The first 7 rows are patterns. Each new row is the sum of 2 different patterns, raised or lowered, with some noise. Before adding, each is slid sideways (what falls off one end comes back at the other) and multiplied by a number that may be negative. Names go in the order of the patterns.
Known rows, each followed by the names of its patterns:
[-14   1  11 -15   9  17   6  -8  16   7 -10  -6  -6  -9  -2  16   1   4
  10   3   0  -4  -7  -5   7  -6   1  -3   2 -10  -8  -3  -2   0   6   1
   9  -5  18 -14  -6  19   3] => K828
[-13  -8 -13  21  -4  -1 -11  -4   3   6  20   1  -4  -8   1  -5   4  -4
   5 -17   7  -7  11  -3  -7 -11  17  -9   3  -2 -14  11   1 -12 -10   2
  -7  -5   1   0   3 -10   8] => K276
[-10   6  -1  -4   3  -5   3   5  21   8 -14   7   3   4  -9 -13   2   2
  -1   8  -6  18  16   2   0   8  13   3   3  -1   0  -5 -16  -4  19  -1
  -8  15   7   8  17  -5  15] => K190
[ 19   8  -7   2 -17  -2  -2   4   3   6  22  -1  -3  -7   6  -5  20  -8
   1   0  14  18  10 -14  -3  -4  -7  -3  -9  -5   1 -18   2  -9   1 -12
  -4   5  -5   5  -4  -4  10] => K925
[ -4  -4   1  12  17   0   4  12   5  10  -1  13  12   1   4  -6   6  -2
   9 -21  -3  -5   7  -6 -14  -3  -8   0  -4  -2   3  -6   8 -17   1 -20
  -7 -17  13  -2   1  11   3] => K592
[  0  -1  -5   7   5  -6   4   9   3  21  -6  -3  14   5  10  16  -3  -2
  -6  -9  15   1  -9  -5   1   9   1 -15 -14   1  -7  -8  -5 -11 -21  -1
   3   8  -1  -7  -5   8   9] => K151
[ 10  -6   0   7   8   8   5  -6  -7   4   0 -18 -11 -10  -4   8  20   4
   3   3   9  -5  -9 -17 -18  -2  -8  -1   3   0  -2   2   5 -10  -6   1
   7  -6 -12  -6  12  -2   9] => K870

New rows, each followed by the names of its patterns:
[  2  20   8   0 -11   9  15   4  14  -2  19  15   2   9   4  23   4  18
   7  15  -8  -7   0  10   1   0  16   7   0   4   0  10 -12   5  -4   1
  -3  -8   5   4  21   5  -5] => K190 K592
[ -7  28   1   7  29   0  12  27  15   4  11   6  14   8  -1  15   1  24
  16  10 -20  12   4  12   8  -3 -11 -13   8  16  13   3   7   8  16   4
  22  -3  17  -1   7  17  24] => K276 K151
[ 6  7 26 17 27 18 15 17 19 13 16  9 15 -9  7 20 26 14  5 13 25 29 19 23
 27 28 10 17 29 17 18 31  4 21 21 31 24 33 20 16 19 10 29] => K190 K151
[  0   8  16   4  -1  34  16  33  25  27 -12  13   7  -7   7  15  18  17
   4  -8  16   7   3   5  10  18   2   3  11   3  15  -1  17 -11  42  19
   0   3  28  23   5  31   4] => K828 K592
[ -3   4 -17   1 -24  -8  11   5 -18  -5   2 -21  -1  -2   1 -13  13  -2
 -13 -23  -7 -16  -7   1 -15  -8  11  -2  -5  -6 -12  -6   3 -12   3 -10
  -1 -17  -7  -6 -10  -4  -3] => K828 K925
[ -4  12  18  10 -26   3   8  -5  -3  -8 -15  -8 -12  11   0   1   7  -5
   8  -4   6 -19  -2   5  -4   4   4  -1  16  -2   0   9 -11   5  -6  -6
  -2   4  -3 -11  -3  -2   7] => K276 K190
[  2  -3   3  39   7  15  -1   9  13  10  33   2  20   0  27  10  28  -7
  14  -7   5   1  22   9   2 -12   9   0   8  -5  -9   8  10 -15 -11  10
  -2   9   5  11   2  19  19] => K276 K592
[ 12  12  16  23  -2   5   0   6   3  21   4  12   9  11  21  12   0   4
  11   7   7   2   3   4  -5   3   4  -2   8   8   0   2  18   4  -1  21
  14   2   0  12 -12   2  11] => K828 K925
[-12 -25 -20 -21 -15 -22 -32 -24 -20 -12 -14 -17   3 -10 -17 -13  -7  -3
 -13 -19 -24 -16 -21 -41 -28  -9 -21 -19   6 -11 -10  -3 -17  -9 -30 -24
 -29 -22 -21 -22 -13 -14  -4] => K190 K870
[21 -2 30 23 -1 12 18 15  2 27 -8 -3  4 21 -4 -2 16 12 16 16 12  2  8 13
 -6 11  1 10  7 22  5 16 18 16  8 16 18 21 24 11  9 18  7] => K828 K592
[ -2  -6 -21 -26 -26 -12 -10   0 -18   7  -2  -8 -15   6  -7  -5 -18 -10
  -6  -8 -37  -7   1 -11  -8  -8  -7   3   9 -17   6 -16  -8 -13 -17  -1
 -23  -1  -4  13 -21 -20  -6] => K276 K190
[  3  12   2  -9  10  12   1  -4   4  -7   7   4   1   8   6  18   1   7
   2   8   1  15  -6   4  -2  15   3  19  -3 -11  -2   7   0 -11   9  -1
 -20   0   2  -5  -9   6  10] => K828 K925
[  8   2   0  12  15   0  -3  -6   1  10   9  -3  -3  13   9  11   1  -4
  -6  -2  -5   0 -14   8   9   5  11  -2  -1   4   2   5   8  -5   0  13
   9   3  -6   5  18  14  -4] => K151 K870
[ 10   0  -2   4   7   4  -9   6  15   9  -2  13  -1  10  11   7   5  -4
  -2   1  10   1  -6  -6  -1  -2  18  13  10  -2   7  12   7 -12  -3 -11
   4   5  -3   5   9   7   3] => K276 K870
[ 16   1  28  26   9  18  -7  10   8  12  -6  -5   8   8   8  -6  11  13
 -17   3   2  -2 -25 -10   9  12   1   5  -7  29  29   5   3   6  24  11
   1   7  13   2   8  -5  20] => K190 K151
[  8  -6   6 -13  12  -4   6  20   3  14   8   2 -14  -3  15  -4   6  -1
  17  17   5  -2   3  -3  11 -11  -7   5  10  -4   5  -4  -1  17   8   3
  22  17 -21  13  23  -6  -6] => K828 K190
[ -3   2  -2  11   1 -16   8   4  -1 -10  -3   5   5   0   1 -19  13  10
  -2  -7   8  15   9  11  -2   3  -6 -18  -5  16  -4 -10  15   7   5   9
  -3  18  -7  -4  -2 -10  -4] => K190 K870
[ 13   6   4  -2 -16  -5  -2  13  -9  -8   6   2  -4   1 -13   6  14  -6
  -2   1   8  -8  -7  -5  -4  -7  -9  -4  18  -7   7  -4  -2  19  12 -17
   9   0 -11   4   9   4 -13] => K828 K190
[ 10   2  22  -3   3  -2  11 -10  17  13  12   7  13  12   2  21   7   0
   3  10   9  17  10   7   4  13   8  14  15  10   4  22   4   8   8  -5
  20  -2  11   8  -2   3  17] => K828 K276
[ -6 -10 -24 -15  -5 -15 -15 -14 -15  -6  -6 -19 -17  -1  -2  -8 -12  -8
 -18 -15  -5 -15 -13 -15  15 -12 -11 -20  -8 -11   5  -2  -8 -12  -7   2
  -6 -15 -14 -10 -23  -7 -19] => K276 K925
[-16 -21  -6  -9 -16 -18 -12  -2 -12 -20  -9   1 -17 -17 -19   7  -9  -5
  -1 -22 -10  -7   0 -18 -10 -23 -16 -14 -21 -33 -28 -23 -20  -7   8 -13
  -5 -21  -4 -30 -26 -41 -24] => K592 K870
[-21  -1  10 -10  31   6  -4  -7   4  -8 -22   7   8  14 -10  16 -26   6
  -7  22 -13 -14 -14  15  10  14  29   9  10   3   4  18   6  10   9   3
  15  -6  19  -2   4   0   9] => K276 K925
[  0  10   0  -6  -3  10  -2   4  -1   7  -8  16   5  -4  -1  20   1   0
  16  -8 -10  -6  12 -10 -10  -2   3  11   8  14 -10   2  -3  -8  -4 -12
   6   9  10  -8  10 -10   9] => K828 K925
[  4  -9  21   7   6  13   5  16  14  21  25  -7  16   7  17   2  -8  11
   3   7  15  -7   6  12  12   4  24  18  10   5   2   1 -16  -6   4  26
   0   3   2  17  11  19  -9] => K190 K925
[ -7   9   5  10 -11  -5   1 -28   2  -5  10  -6 -20 -29  14 -15 -10  -9
 -25   7 -14 -25 -12  -4  -3 -12   2 -12  22  -9  10 -20  -3   0  19   2
  -4  -8  -3  -2   9   9  15] => K276 K592
[-14  -2   3  -5 -22 -11   5 -33 -12 -29 -28 -15 -12  -1 -13   1  -3 -13
  -5 -10  -3 -14 -14   9  -5  -7  -3   0  13  -1  -9  -4 -19   2 -26 -15
 -24  -9 -17 -15 -14 -20  -9] => K190 K592
[-19 -38 -18 -29   6 -13 -12 -22 -13  -4 -15   2  -8  -9 -23 -20 -21   3
 -17   0 -18 -10 -16   5  -6 -10 -17  -2 -25  -5 -13 -38 -11 -18 -26 -13
   7 -15 -14  -7  -4 -13 -28] => K276 K870
[  2  11   7  -4  22  -7 -10   4   5   1   2  14   6  13  24  24  33  18
 -13  -2  16  -5   1  -3  -2  22   9  34   7  18  16   6  17   9   5 -13
  10  30   4   3  13  28  27] => K190 K870
[  0   3  -6   0  12  19  -6   0  15  11  10   3  -1  13  17  -4  -6  22
 -13  -6  15  12  13  24  20  15  -8   3   7  -5  25  -9   8   7  35  28
   0  -4   3   3 -11 -11  -3] => K190 K925
[ -6 -12   3 -19  11  -3  -5  18  -3   7  -2   6  19  17   8   6  12  -5
   9  12  12  13   4  14   8   8   2  14 -19   6 -12   0  -2  -7  -3 -12
   4   0   3   7   1  20  -7] => K190 K592
[-17   6  11  -5 -28 -15 -22 -16 -27 -33 -19 -12 -35 -21 -23 -14 -24 -17
  -5  -8  -7 -30 -15   0  -5  -9 -24 -22 -25 -24  -9 -14 -11  -4   5 -11
 -17 -22 -21 -22  13 -26 -13] => K190 K925
[-11 -14 -14 -24 -20 -23  -7 -13 -28 -20 -22 -20  -4 -12  -7   6 -16  -6
  -2 -12 -25 -21 -14  -1  -5  -9   0   5   5  -2  10  -9 -14 -18  -9  -6
 -11 -11 -14 -11 -14  -4 -10] => K151 K870
[ -2  -9  -8 -10   5  13  24  14  -1   7  18   4  -1 -12  -8  14   9   5
  12  11   7  13  21   1  -1   3  12   6   1  -2  10   5  13  16  -2   2
  14   9   6   7 -10   4  11] => K151 K870
[ -6  -1  12  -2  -3  16   5  -1  -2 -21 -21 -26   6  -2 -32  -4  16  11
   2  10  -5 -20 -14   3 -17 -13  -2  11   6   2 -10 -14   6  -4 -27  -5
 -13 -12   7  -1 -18  -6 -14] => K828 K870
[ 25   7   1   6   9 -12   4  15  -4   2   5   3   2  25   7   2   8  15
   6   5  -5 -15  11  -1   9   8  15  11  11  13  -2  -4   7   7   5 -19
  13  23 -10  12  28   0  -2] => K828 K870
[ 11   0   0  -2   8  12  -5  -4   4   2   1 -19 -12   9   0   3   0  -4
   0   7   6  10  15   1 -16   4   7 -19 -10 -11 -12  11   5  11   0   5
  11  -4  -1 -12 -14 -13  -8] => K190 K870
